All rows are made from the same 12 directions, up to rounding. Whole rows:
In the rows, 128 means zero.
[[166 117  84 100 118 144 123 146  81 121 120 179 120 136  95 100 118 154
  167 161  97 131  92  83]
 [ 87 121 222 205 130 122 112 121 120 162 146 113 109 127 157 121 167 140
  156 141 112 191 110 157]
 [ 90 153 115 171  78 163  98 120  90 154 110 155  72 145 110 130 118  96
  169 164 154 136  99  64]
 [120 101 125 184 159 143 109 148 115 172 124 162 143 133 155 134  85 160
  121 143 111 134 148 135]
 [ 82 134 163 148 110 163 103 130 119 192 144 105 141 117 132 169 161 108
  137 134 142 142 147 133]
 [161 119  88  74 121 102 121 121 109  80 131 133 150 147 137  89 101 134
  118 108 139  97 140 115]
 [156 129 148 168 168  88  91 140  95 152  90 131 133 136 155 158 135 124
  130  79 135 150 147 169]
 [ 85 125 120 101 111 121 145 111 178  96 152 121 124 161 139  92 148 142
  124 124 112 140 111 109]
 [113 120 147 154 130 126  72  86  88 116  33 111 101 113 141 122 169  69
  103 125 145 121 138  96]
 [167 132  89 138 136 122 100 154  43 148  94 189 121 130 101 131 100 130
  166 137 120 134  97  90]
 [ 98 157 111 165 141 116  92 123  83 135 100 139 121 127 102 124 154  99
  140 115 119 113 133  89]
 [ 86  95 214 103  89  99 106 109  93 115 178  93 152 134 165  65 183 140
  161 135 110 148 111 127]
 [123 150 146 114 154 117 180 120 172 120 132  96 143  79 103 165 132 100
   83 117 140 123 120 157]
 [152 121  87 175 180 164 108 132 146 147  44 142 110 111 118 168 131 120
   91 133 109 106 173 132]
 [191  77 162  93 111 159 134 135 121 131 160 117 150 115 159 113 104 170
  129 163 133 141 142 171]]

The start of a row, then its end:
[134 113  95  94 144 128 101 132 128 130 117 132 160 151 138 123 155 145
 119 102 107 127] : [156 125]
[157 101  35  63 114 138 133  98 194  52  64 149  96 185 155  90  95 135
  83 122 139 111] : [128  89]
[125 183  88 149 105 123 182 158 149 129 163 155  82 132  80 159  69 117
 164 135 150  97] : [ 94 112]
[ 94 102 200 135 126  96 117 133 109 152 137 107 145 117 158 130 163 127
 145 120 111 136] : [119 148]
[174  81  76 114 134 126  95 150 109 116  24 146 101 129 138 143 119 114
 130 130 104  24] : [172 105]
[131  85 217  85 124  96  94  84  42 104 117  83 186  71 158  78 162  96
  97 134 143 135] : [123 131]
[109 179 136 214 143 127 166 110 166  89 165 103  96 100 103 107  87 115
 106 142 145  82] : [161 144]
[117 112 106 100 122 114 138 140 197 150 105 138 118 182 179 178 107 133
 111  85 152 159] : [116 150]
[118 118 119  71  80 160 103 133 155 129 125  86 117 148 121 137 217 120
 162 124 106  80] : [171 119]
[ 83 106 142 126 146 119 122 107 115 119  95 133 143 107 127 101 155 116
 105 144  96 131] : [103  90]
[153 138  79 103 157 109 119 132  89  92 120 151 152 125  89  88 146 140
 133 118  88 104] : [131  97]
[124  99 105 101  94 201 139 120 138 120 166 136 136 118 114  83 110 160
 127 203 109 108] : [136  90]
[ 97 165 124 131  98 121  83 113  88 142 163 138 130 179 132 108 152 123
 163 100 156 195] : [108 102]
[158  89 131 102 155 140 163 149 176 144 145 130 162 118 153 151  96 169
  96 133 115 136] : [139 176]
[ 88 107 152 163 119 136 150 101 154 102 129 106 118  97 151  99  75 111
  84 167 145  70] : [149 117]
[157 152  53  60 129 171 148 115 154  98 134 149 136 139  73 112 153 143
 115 141 113 167] : [102  92]
[157 185 125 114  92 121  84 123  41 143 134 113 127 124  96 153 145  73
 163  96 193 135] : [133 118]
[ 90 108  93 152 152 144 114 138 197 165 118 147 136 183 179 155 111 160
 100 103 119 153] : [159 142]
[155  93 175 143 149  96  69 101  86 104  60 100 127 125 171 101 179 114
 116 104 120 130] : [158 149]
[110 155 145 183 118 126 140 130 174 150 125 113  84 142 149 177 101 105
 125 109 173 133] : [138 160]
[150 153  68 129 161 139 151 161 118 149 141 174 145 119  79 153  96 147
 134 132 108 127] : [115 116]
[137  95 148 121 107 129 139 100 162  84  95 106  95 126 162 103 111 118
 102 148 145 103] : [131 131]
[ 67 162 105 118 166  98 115 113 124 171  67 141 157 124 121 197 145  63
  76  69 160 181] : [ 89 100]
[102 109 137 122 160  66 128 112 136 112  54 139 127 133 160 137 129  99
  90  90 127 144] : [ 88 118]
[140 145 100 145 119 158 153 157 140 156 141 156 102 128  99 161  96 138
 153 152 128 125] : [112 122]
[ 95 129 139 140 170 138 117 108 143 133  81 118 134 107 107 133 212 116
 103 127  81 162] : [120 115]
[ 87 183  76 136  79 119 103 131  81 138 155 143 117 156 107 132  83  83
 158 109 184  82] : [135  70]
[174 159  85 141 137 142 153 156 166 123 112 124  90 122  89 174 124 122
 141 119 125  73] : [162 151]
[142 195 142 187 159 101 172 120 150  99 102 122  68  98  71 152 147  94
 131 117 131 148] : [ 88 143]
[171 197 178 178 137 127 154 116  77 101 139 100  89  51  39 126 170  90
 159 154 131 132] : [103 141]
[164 147 114 122 138 149 106 132  78 160 133 157 145 131 108 142 130 137
 140 127 143 205] : [102 126]
[134 170 142 159 111 112  88 101 121  84  75  66  71 122 108 128 206  64
 144  95 144  60] : [186 131]
[ 47  92 152  83 107  90 126 142 155 154  94 102 139 132 158 166 176  91
 132 100 106  65] : [127 110]
[147 111 134  85  94 123 137 119 189  96 151  84 124 160 175 124 121 136
 115 102 160 104] : [169 171]
[123 198 157 156 123  85 163 108 127  94 160  77 118  85 100 145  97  64
 106  97 197  84] : [142 155]
[167 135 116  73  91 138 135 137  77 100 195 117 157 107  93  88 114 138
 159 152 134  75] : [145 116]
[152 109 120  97 106 162  89 118  80 164 138 136 170 134 162 139  80 124
 105 132 189 164] : [143 128]
[189 136 151 115 129 146 118  97  57  98 146 125 148  89 102  79 125 130
 121 160 148 176] : [109 127]
[170 101 116 124  84 210 103 154 126 157 122 140  83 146 113 132 170 166
 194 186  92 125] : [145 120]
[109 137 156 152  93 169 126 103 122 143 149 132 104 129 133 117 113 123
 133 169 162 191] : [ 93 112]
[153 136  86 119 171  78  85 140  61 104  80 154 147 138 101 103 174 128
 148  85  79 103] : [137 101]
[140 124 107  93 137 116 158 168 171 143 114 128 122 130 110 180 156 134
 146 107  95  93] : [128 146]
[125 109  99 129 151 125 138 146 141 158 152 168 165 152 163 139  52 165
 102 119 138 157] : [123 139]
[100 187 160 188 144 141 144  99 168 131 160  79 123 101 114 153 135  95
  90 112 171 146] : [161 167]
[126 135  73 169 157 121 147 172 162 148 124 160 118 143 123 162  74 147
 132 116 108  65] : [160 135]
[ 73 148 132  98  88  96  85 110 122  99 148  71 138 157 135  99 203  93
 150  80 131  61] : [183 109]
[ 88 130 130  86  61 150 129 123 180 129 132  92  93 157 135 147 174 103
 153 127 142 101] : [133 112]
[207 163 108 160 138 148 111  96  71  95  63 142  83  97  90 124 103  88
 111 146 176 153] : [114 114]
[136 172 120 216 157 133  85 131 117 156  86 152  75 163 114 153 172 128
 162 103 118 196] : [125 136]
[131 176 116 175 159 169 142 118 158 125 119 113 103  97  67 145 176 117
 118 144 106 135] : [147 133]
[132 113 161 149 132 142 163 135 107 131 125 144 113  75  98 120 112 130
 138 190 103 122] : [ 84 114]
[155 136 147  64 121 137 163 111 175  90 116  81 117 100  93 138 209 112
 119 127 113 135] : [114 148]
[162 136  74 109 134  99 168 144 133  62 170 147 134 131 103  74  68 159
 134 133 108  52] : [140 117]
[113 130 113  86 119 170 134 123  95 170 131 139 170  85 101 161 104  97
  98 157 159 141] : [105  94]
[105 147 109 161 169  79 162 165 156 147 119 149 126 127 118 175  98 124
 127  91 110  94] : [121 142]
[173 136  53 107 113 182 139 121 161  96 154 160 111 169 114  90  90 174
 126 156 132 156] : [130 110]
[ 77  66 142  76 130 101  82 124 102 158  95 126 190 142 189 128 148 120
 102 101 117 121] : [137 109]
[135 129 117 145 119 146 140 125 183 116 138 137  91 170 145 118 121 160
 136 133 126 165] : [121 141]
[ 77 114 153  78 104 145 149 161 145 195 144 110 154 100 111 196 176 110
 148 136 108 107] : [112 124]
[126 143 143 139 112 119 132 157 103 148 145 146 102 135  98 135 161 139
 196 137  97 139] : [ 91 119]
[ 81  91 195 116 115  91 149 118 129 117 143  95 152  93 162 111 115 110
 107 138 130  83] : [122 134]
[157 104 153 108 118  78 111 145 110 126 125 128 129 162 174 129 125 142
 156  89 136 136] : [123 160]
[ 80 110 195 191  89 173 121 133 149 181 186 105 113 133 168 134 115 149
 153 170 140 137] : [154 155]
[147 167 152 123 119 140 134 123 162 134 134  93 101 134 107 166 200 116
 147 104 139 180] : [123 167]
[134 120 113  55  77 139 120  98 168 110  93  98 111 158 162 150 132  88
 100 105 192 138] : [127 124]
[135 120  88 130 152 157 105 130 105 159  99 159 152 125 124 145 106 129
 103 135 130 144] : [136 108]
[115  95 158  94  96 161 153 139 158 153 142 130 117 127 132 139 154 149
 152 169 104 161] : [ 84 125]
[ 50 102 177 165 116  74 133 111  92 126 124 165 119 136 169  82  75 120
 131 148 132 159] : [45 80]
[155 143 106 152 166 207 159 128 211 159 139 124 128 116 109 175 131 159
  85 149 124 188] : [152 174]
[126 152 105 134 146 116 163 137 214 113 142 136  99 175 126 139 148 161
 134  97 106 175] : [109 155]
[134 164  83  82  81 175  91 103 121 152 133 111 140 154 132 167 113  83
 104 102 222 156] : [155 115]
[ 89  92 168 134 115  75 158 120 196 104  61 125  64 155 183 140 126 109
 122 115 126 131] : [ 72 131]
[218 160 128 185 165 129 119 133  86 103  99 138  90 105  83 121 144 137
 153 133 114 142] : [137 156]
[156  85 105 124  93 181  63 100  69 142  51 176  95 159 163 104 101 124
 129 173 159 189] : [96 71]
[168 140 131 111 134 171 157 116 182 108 126 109 102 116  95 134 183 144
 123 149 109 174] : [117 152]
